There are 9 hidden switches. A switch that is on adds its own fixed numbers to the row, and there is some noise. The rows also spread widely along 14 directions, which tell nothing about the answers.
Known rows, each followed by its switches (1 for on, 0 for off):
[-1.13  1.60  0.72 -0.51 -0.64  1.33  0.30  0.63  0.97 -0.22  0.61  1.10
 -0.67 -0.41  1.08  1.04  1.27 -2.83 -0.41 -0.58  0.35 -0.22 -1.14 -1.84
 -0.13]
0 1 0 1 0 0 1 0 1
[-1.59  1.37  0.94  1.44 -1.42  0.99  1.16 -2.18  1.11  0.56 -1.96  2.70
  2.40 -0.94  0.87  0.40 -1.63 -1.02 -0.85  0.82  1.14 -2.03  0.12  0.11
 -0.64]
0 1 0 0 0 0 1 0 1
[-0.99  0.24 -0.02  0.32 -1.43  0.66  0.72  0.19 -0.33 -0.26 -1.14 -0.10
 -1.14 -1.43  0.25  0.21  0.25 -1.45  1.41  0.06 -0.67 -1.15 -2.11  0.70
 -0.74]
1 1 1 1 0 1 1 0 0
[-0.79  1.02 -1.27 -0.65 -0.67  1.83  0.45  0.01  1.83 -0.84  0.70  0.44
 -0.11 -1.78  0.15  1.35  1.56 -2.78  1.60 -0.74 -3.06 -2.05  0.24  0.13
 -0.14]
1 1 0 1 0 0 0 0 1
[ 2.16  1.65 -0.85 -0.02  1.89  3.44  0.47  1.98  1.66 -0.07 -1.02 -0.06
 -0.88 -0.19 -1.58  1.08  0.12  0.07  0.53 -0.45  0.61 -0.25 -0.48 -1.91
 -0.14]
1 1 0 0 0 1 0 0 0
[-1.18  0.78 -1.15  0.56 -1.95 -1.37  0.66  1.07  0.44 -1.26 -2.88  1.69
 -0.69 -0.79 -0.75  0.55 -0.39 -0.22  0.98  1.51  2.60 -1.14 -1.86  0.06
 -0.57]
0 0 0 0 0 0 1 1 1
[ 0.32  0.22 -0.22 -1.21  0.31  0.73  0.27 -2.58  1.12 -1.00 -0.04 -0.83
  0.43 -1.43  0.08  1.39 -1.95  1.24  0.97 -0.83  0.47 -0.81 -0.28  1.18
 -0.67]
1 0 0 1 0 0 0 0 1
[-0.97 -0.72 -1.73  1.46  0.99  1.15  0.50  1.05  0.27 -0.37 -0.25 -1.69
 -1.07 -0.16  0.28 -0.89  1.10  0.61  0.91  0.44 -2.25  0.43  0.16 -0.87
  0.64]
1 1 1 1 0 0 1 0 0
[-0.14  1.23  1.26  1.54 -2.11 -0.37 -0.42  0.13  2.03 -1.44  0.63 -1.07
 -1.37  0.28  0.15 -0.29 -0.68  1.42  0.06 -0.42 -3.13  2.00 -0.88 -0.14
  0.49]
0 1 0 1 0 1 1 0 0
[ 0.41 -0.85 -0.98  1.38 -1.87 -1.58  0.25  0.11  1.38  1.46  0.38 -0.33
 -1.83  1.98 -0.37 -2.35 -2.29 -0.39  1.02  0.34 -1.54  1.51 -1.33  0.01
  0.32]
1 1 1 0 1 0 1 0 0
[-1.41 -0.29 -0.37  1.36  0.66  0.20  0.29 -0.19  0.92 -0.38 -2.14  2.37
 -0.46  0.75 -0.51 -0.23  1.28  0.32 -0.53  0.77  2.97  0.06 -1.13 -0.73
  1.23]
1 1 1 0 0 1 0 0 0
[ 0.20  0.20 -1.85  1.62  1.45  1.28  0.22  0.83  2.20  0.13 -2.51 -0.73
 -0.92 -0.21 -0.01 -0.72 -2.43  1.82  0.55  0.40 -0.81 -0.94  0.12  3.03
 -0.51]
1 1 0 0 0 0 1 0 0
[-1.06 -0.01  0.84  2.26 -0.20  0.96  0.24 -1.18  1.69  0.32  1.20  0.72
  0.25  0.90  0.56 -0.75  0.54  0.92 -1.18 -0.17 -1.95  1.88  0.87 -2.97
  1.27]
0 1 0 1 0 0 1 0 1
[-3.59 -0.74  0.58  0.03 -1.62 -1.42  0.32 -1.06  0.13 -1.31 -1.77  1.11
 -1.05 -1.88  1.04  0.41 -0.13  2.15  0.82  1.08  0.89 -1.67 -1.78  0.18
 -0.08]
0 0 0 1 1 0 0 0 0
[-1.41 -1.60 -0.32  2.06  0.33  1.59  0.83 -3.31 -0.04  1.59 -2.29  0.52
  2.04 -0.15 -0.21 -1.56 -1.00  0.50  0.24  0.71 -0.67 -1.26  0.48  1.34
  0.66]
0 1 1 0 0 0 0 0 0
[-1.26  0.23  0.19  1.69 -0.10  0.36  0.44 -2.30 -0.43  0.64 -1.50  1.70
  1.19 -0.44  0.75 -0.18 -0.54 -1.38 -1.17 -1.86  0.63 -0.71  0.23  1.40
 -1.10]
0 0 0 0 0 0 0 1 1
[ 1.67  0.21  1.32  1.48 -0.95  0.92 -0.05 -0.44  0.89 -0.55 -0.29 -0.70
 -0.91  0.52 -1.01 -2.06 -1.24  0.37  0.68  1.39 -3.31  0.56 -1.42 -0.21
  2.01]
1 0 1 1 0 1 0 0 0
[ 1.86  0.58 -1.76  0.43  0.73  0.67  0.21  1.31  0.64  1.40 -1.31 -3.49
 -1.46  0.53 -0.37 -1.41 -3.75  0.83  1.54 -0.24 -0.57  1.59 -1.10  1.39
 -1.31]
1 0 0 0 0 0 1 0 0
[-1.76  0.78  0.77  0.33 -1.87  0.32  1.06 -2.07  0.52 -1.23 -0.11 -2.73
  2.37 -1.18  0.67  0.15 -0.82  2.37  1.61  1.79 -1.94  0.78 -0.14 -2.22
  0.65]
1 1 1 0 1 0 1 0 0
[-1.91  3.92  0.82  2.35 -1.10 -0.45  0.39  1.75  1.18 -0.03 -0.98  1.88
 -0.50 -0.23  1.76  0.15 -0.71 -1.26 -1.92 -2.32 -0.50  0.96  0.32 -0.48
 -2.24]
0 0 1 0 0 0 0 0 1
[-2.54 -0.77 -1.26 -0.32  0.36 -0.86  0.35 -0.55  2.34  0.94  1.95  1.28
 -1.44  1.21  2.54 -1.76 -1.09  0.14 -0.77  0.52 -0.31 -0.34 -0.08 -0.55
 -0.32]
1 0 1 0 0 0 0 0 0
[ 0.67  3.15 -0.61  2.23 -0.82 -1.07  0.85  2.07 -1.49 -2.21 -1.01  1.46
  0.53 -0.08 -0.02 -0.27  0.71 -2.91 -1.29  0.22  0.55  0.10  0.48 -1.74
  0.08]
1 0 1 0 0 0 0 0 0
[ 0.00  0.60 -0.55  2.40  0.70  1.24  0.88  0.26 -1.80 -0.52 -2.97  0.18
  0.75 -1.07 -0.38 -1.02  0.36 -1.26  0.15  0.62 -0.46 -1.11 -0.03  0.47
  0.53]
1 0 1 1 0 0 0 0 0
[-2.86  1.08  1.26  1.76 -0.73 -0.72 -0.02 -1.05  0.73 -0.51 -0.41 -0.19
  0.55 -0.13  1.32  0.82  0.29  2.31 -1.15 -2.13  0.23  3.04  0.49 -1.66
 -0.60]
0 0 0 0 1 0 1 0 0
[-2.99  0.46 -0.72  1.48 -0.51  1.06  1.33 -1.13 -0.17  2.08 -3.73 -1.01
  1.83 -1.26  0.23 -0.42 -0.94  1.18  1.98 -0.06  0.82  0.58 -1.09 -0.48
 -1.63]
1 0 1 0 1 1 0 0 0
[-1.56  0.29 -2.47  0.40  0.65 -0.54  1.22  0.37  0.48 -0.99  1.57 -0.04
  0.26 -0.30  1.92 -0.95 -0.95  1.07 -0.73  1.89 -0.59 -1.72  1.39 -2.40
 -0.69]
0 0 0 0 0 0 0 0 1
[-1.39  1.48  1.05  1.01 -0.01  3.32  0.91 -0.08 -0.68 -0.56 -0.77 -1.23
  1.29 -2.40  0.79  1.00  1.35 -0.75  0.46 -1.20 -3.12 -0.69  0.32 -1.34
 -0.85]
1 0 1 0 1 1 1 0 0

New rows. What belongs after each?
[-0.53 -0.37  0.60 -0.79 -0.75 -0.24  0.62 -1.28  0.40 -0.45  0.60  2.60
 -0.88  0.19  0.49 -0.21 -1.08  0.01 -1.01  1.06  2.27 -1.90 -1.48 -1.45
 -0.11]
0 0 1 0 0 1 0 0 0
[-2.49  0.95 -1.38  1.36 -0.57 -0.46  1.47  0.52  1.08  1.10 -0.30  1.08
  0.22 -0.25  0.82  0.31 -0.73  1.82  0.02 -0.19  1.11  0.36  0.41 -3.97
 -1.90]
0 1 0 0 1 0 0 0 1
[ 1.24 -2.58 -0.24  2.40 -1.46  0.35  0.23 -0.83 -0.03  1.72 -0.67  0.04
 -2.33  0.73 -1.91 -2.56 -1.84  0.17  1.43  0.50 -2.99  0.08 -1.61  0.48
  0.67]
0 0 1 1 0 1 1 0 1
[-0.52  0.30 -1.26  0.59  0.32  1.46  0.59 -0.84  0.27  0.41  0.71 -1.77
  1.41 -0.67  0.24 -0.55  0.23 -0.49  0.92 -0.41 -3.02  0.51  1.34 -1.35
  0.00]
1 0 0 0 0 0 0 0 0
[ 1.29 -1.09 -2.82 -0.27  1.10 -0.84  0.58  0.21 -0.75 -0.78  2.99 -0.95
 -2.26  0.80  0.97 -1.09 -1.71 -0.56 -0.75 -0.60 -0.77 -1.64  0.57 -0.19
 -1.22]
0 1 1 0 0 0 0 0 1
[ 1.21 -0.43 -0.77  1.17  1.06  0.23  0.46 -0.08 -1.84 -1.35 -0.70  0.07
 -0.51  0.56 -0.95 -0.53  0.73 -0.41 -0.67  0.38  1.71 -0.01 -0.45 -1.46
  1.29]
0 1 1 1 0 0 0 0 0
[-4.25 -1.42 -0.90  1.54  0.99  1.09  1.21 -2.20  1.12  1.30 -0.03 -0.27
  1.10 -0.71  2.23 -0.93 -0.62  3.40 -0.06  0.15 -1.61 -0.94  1.33 -1.56
 -0.94]
0 1 1 0 1 0 0 0 1
[-0.48  1.62 -2.15  2.27  0.44  0.92  1.37  1.39 -0.44 -0.31 -1.98  0.85
  0.28 -1.32 -0.12  0.91 -0.19 -0.32 -0.15 -1.95 -0.42 -1.48  1.52  0.01
 -2.41]
0 1 1 0 1 0 0 0 0
[ 0.59 -0.89 -1.00  2.55 -0.69 -0.34 -0.56 -0.17  1.18 -1.97 -1.10  0.51
 -0.40  1.30 -1.80 -1.42  1.67 -1.00  0.50  2.13 -2.17  0.53 -0.07  0.84
  3.96]
0 1 0 1 0 0 1 0 1
[-2.95  0.48  0.49  0.87 -2.16 -0.80  0.79 -1.86  0.24 -1.44  0.31  2.41
  0.80 -1.91  0.53  2.20  1.86  0.34 -0.16 -1.69 -0.29 -0.65  0.75 -2.15
 -0.73]
0 1 0 1 1 0 0 0 0
[ 0.47 -0.39  1.15  0.74 -2.02 -0.09  0.11  0.14 -1.32 -0.72 -0.71  1.65
 -1.57 -0.45 -2.01  0.06  1.79 -2.38  0.77  0.60  0.30 -0.36 -2.25 -2.35
  1.90]
0 1 0 1 0 0 0 0 1
[ 0.53  0.75 -1.86 -0.05  2.12  1.62  0.51  1.82  1.49 -1.29  0.21  0.93
 -1.79 -0.62 -0.07  1.48  0.15  0.73 -0.46 -1.02  0.80 -1.06  0.74 -1.18
 -0.99]
1 0 1 0 0 0 1 0 1
[-1.44  2.46 -0.47 -1.16  0.86  1.06  0.72  1.99  0.25 -1.08 -0.27 -2.57
 -0.56 -1.62  2.11  0.61 -0.88  0.69  0.75  0.41 -0.09 -0.56 -1.00 -1.69
 -1.49]
1 0 0 0 1 0 0 0 1
[-0.16 -1.46  0.90 -1.06 -0.21  2.68 -0.64 -3.03  3.27 -0.25  1.07 -0.54
 -0.26 -0.18 -1.12  1.10  0.47  1.27  1.23 -0.99 -2.80  0.16  0.02  0.72
  1.61]
0 1 1 0 0 0 1 0 0
[ 0.29  0.29 -2.37  0.82 -0.63 -1.76  0.03  0.96  2.80 -0.16  1.54  0.92
 -1.78  1.83 -0.34 -0.50 -0.71  0.04  0.19 -0.92 -0.82  1.38  0.44 -0.85
  0.04]
1 1 0 0 1 0 0 0 0
[-0.13 -0.32  1.02  1.84  0.08  3.36  1.34 -1.48  0.82  2.76 -1.80  1.42
  0.75 -0.44 -0.32 -1.59 -1.92  0.15  0.15  0.80 -1.49 -1.69 -0.41 -1.07
 -0.06]
0 1 1 1 0 0 0 0 0
[ 0.04  0.30  0.40  2.08  1.95  3.05  0.61 -0.37  0.07  0.09 -0.80  1.17
  0.35  0.11  0.73 -0.58  0.64 -1.24 -1.76 -0.70 -0.65 -0.93  0.56  0.12
  0.39]
1 1 1 0 0 1 1 0 0
[ 0.26 -0.73 -1.43  1.33  1.50  1.39  0.23  0.68  0.45 -0.22 -1.86  0.50
 -1.01  0.21 -1.79 -0.17  1.15  1.19  0.69  0.46  1.27  0.46 -0.66 -1.77
  1.07]
0 0 0 1 0 1 0 0 1
[-2.23  0.30 -2.19  2.04  0.43  0.19  0.79  1.05 -0.45  2.13 -1.11 -0.47
 -0.11  0.74 -0.12 -0.54  1.44 -0.73  0.59 -1.69  0.85  2.61  0.09 -2.95
 -1.25]
0 1 1 0 0 0 0 0 1
[-2.03  0.05 -2.19  1.47  0.40  1.62  0.97 -0.65  2.45  2.12  0.65 -0.78
  1.17  0.14  1.33 -0.88 -0.73 -0.18  0.74 -0.40 -2.87  0.44  1.62 -0.85
 -1.02]
1 1 0 0 0 0 1 0 1
[-0.06  2.14 -0.29  0.93 -1.25 -0.72 -0.38  2.83  2.56 -1.52 -0.24  0.52
 -2.62  1.00 -0.79  1.01  0.89  0.80  0.01 -0.74  0.79  2.97 -1.54 -2.02
  0.13]
0 1 0 1 0 1 1 0 0
[ 1.59  2.03 -1.65  0.77  2.56  2.87  0.90  2.41 -0.52 -1.75 -0.32 -0.95
  0.06 -0.42  0.57  0.03  0.30 -1.28 -1.11  0.03 -0.90 -2.17  0.87 -0.84
 -0.44]
0 1 0 0 1 1 0 0 0
[-1.08  1.67 -0.42  2.16  0.60  0.70  1.03  1.25  0.84  0.37  0.23 -0.80
 -0.55 -0.16  1.94 -1.52 -1.68  1.14 -0.51 -0.35 -2.75  0.29  0.64 -1.78
 -1.23]
1 0 1 1 1 0 0 0 1
[ 0.32  0.96  0.88 -2.05 -0.88  1.69 -0.32 -0.72  2.50 -0.37  2.89 -0.74
 -2.20 -0.67  0.23  1.78 -0.10 -0.87  0.89 -3.00 -2.83  0.13 -0.84 -0.47
 -0.98]
0 1 1 1 0 0 0 0 1
[ 0.54  0.34 -0.30 -0.24  0.52  2.30 -0.09  0.82  1.77 -0.82 -1.74 -0.04
 -2.21 -1.00 -0.92  1.10 -0.40 -0.02  1.14 -0.57 -0.55 -1.53 -1.45  2.04
 -0.04]
0 1 1 1 0 0 1 0 1
[-0.31  2.19 -0.83  2.90  0.18  0.81  0.54  0.72  3.28  0.44 -0.93  0.82
  0.47  1.01  0.11 -1.13 -1.68  2.06 -0.70 -0.23 -2.04  1.68  1.62 -1.13
 -0.38]
0 0 1 1 0 0 0 0 0
[-3.12 -0.64  0.40  1.64  1.07  2.06  1.27 -0.99  1.29  1.13  1.01  1.35
 -0.04 -1.01  2.10  0.35  0.24  2.41 -1.21 -1.72 -1.79 -0.69  1.69 -2.82
 -1.42]
1 1 1 0 1 0 1 0 0
[ 0.26  0.24 -0.48  0.59  1.40  2.23  1.69  0.83 -0.67  1.62  0.07 -1.89
  0.26  0.97  1.72 -2.96 -1.78 -0.46 -0.29  2.59 -0.01 -0.16 -1.36 -3.32
 -0.06]
1 1 1 1 0 0 1 1 0
[-0.75  0.19 -2.72 -0.53 -0.66 -0.66  0.86 -0.98  0.43 -0.72  1.95 -1.87
  1.11 -0.53  0.58 -0.10 -0.37 -0.41  1.47  0.50 -1.87 -0.08  1.08 -1.64
 -0.47]
1 0 0 0 0 0 0 0 1
[-0.76 -0.48 -0.20  3.05 -0.59  0.91  0.81  0.02 -1.33  0.03 -2.39  0.82
  0.30 -1.32  0.44 -2.02 -0.32 -1.73 -0.11  0.92 -2.95 -2.35  0.06  1.78
  0.07]
1 0 0 0 0 0 1 1 0
[-0.55 -0.78 -3.49  0.54  0.64  0.37  0.74  0.38  2.42 -0.67  0.41  1.11
 -1.00  0.31  0.66 -0.07 -0.16 -0.53  0.43 -0.25 -1.04 -2.20  0.49  1.31
 -0.99]
1 1 0 0 1 1 1 1 1
[-1.32 -1.56 -0.63  1.83  0.15  0.87  1.48  0.11 -1.76  2.84 -1.58  0.01
 -0.90  0.40  0.14 -1.45 -0.38  0.42  0.36 -0.73  1.46  0.94 -1.62 -2.96
 -1.44]
0 1 1 1 1 0 1 1 0
[-1.36  0.35 -0.31  2.88  1.71  0.51  0.68  2.14 -0.49  0.95  0.22  0.12
 -1.25  1.56  1.84 -2.54  0.69 -0.07 -1.89  0.25 -0.27  2.32  0.17 -3.65
  0.46]
1 0 1 1 0 0 1 0 0
[ 0.48  0.11 -0.43 -0.94 -0.27 -0.82  0.74  0.42 -1.05 -1.65  2.05  1.24
 -0.87  0.87  1.34 -1.45  0.34 -3.21 -1.13  1.45  0.36 -1.96 -1.11 -2.00
  0.89]
1 0 1 0 1 0 0 1 0
[-0.77 -1.56 -1.89  1.65 -0.16 -2.39 -0.27 -1.22 -1.13 -1.78  0.32 -0.03
 -0.10  1.41 -0.79 -1.21  1.77 -0.32 -0.22  0.49  0.42  1.62  0.44 -0.70
  2.20]
0 0 1 0 0 0 0 0 1
[-1.40  0.02 -2.13  1.90  0.18 -0.73 -0.01  0.15  2.18 -1.75 -0.17  1.05
 -0.95 -0.13  0.36  0.35  0.52  0.54 -0.09 -1.39 -2.10 -0.25  1.65  1.78
 -0.10]
1 0 1 0 1 0 1 0 1
[ 0.37  1.26 -0.03 -0.08  1.97  1.81  0.47  0.98 -0.28 -2.22  0.74 -0.05
 -0.27 -0.04  0.84  0.09  1.80 -0.98 -1.18  0.75  0.39 -0.68 -0.06 -2.51
  1.55]
1 1 1 1 0 0 0 0 0
[ 1.07  0.46 -2.27 -0.51  1.28  1.98  0.92  2.46  0.78 -0.73  0.51 -1.56
 -2.02 -1.36  0.18 -0.12 -1.55  1.04  0.87  0.94 -2.33 -3.07  0.24 -0.66
 -1.31]
0 1 0 0 0 0 0 0 0
[-0.07 -0.34 -0.42  0.28  0.15 -1.13 -0.93 -1.31  1.12 -2.01  2.91 -0.18
 -1.03  1.17  0.89 -0.53  1.28 -0.83 -0.95 -1.48 -2.22  1.79  0.85  0.23
  1.71]
1 0 0 1 0 0 0 0 0
[-2.46  0.34 -0.81 -0.63  1.55  1.44  1.05 -0.78  1.20 -1.64  1.43 -0.44
  1.03 -0.95  2.61  0.93  1.16  1.73 -0.70  0.69  0.43 -0.73  0.79 -2.90
 -0.37]
1 1 0 1 0 0 1 1 0
[ 0.31  2.12 -0.67  0.92 -2.11  0.16  1.19  0.59 -0.24 -2.05 -2.64  0.07
  1.91 -0.87 -1.56  0.81  0.30 -0.82  1.34  1.63  0.60 -0.39 -0.79 -1.87
  0.26]
0 0 1 0 1 0 1 1 1
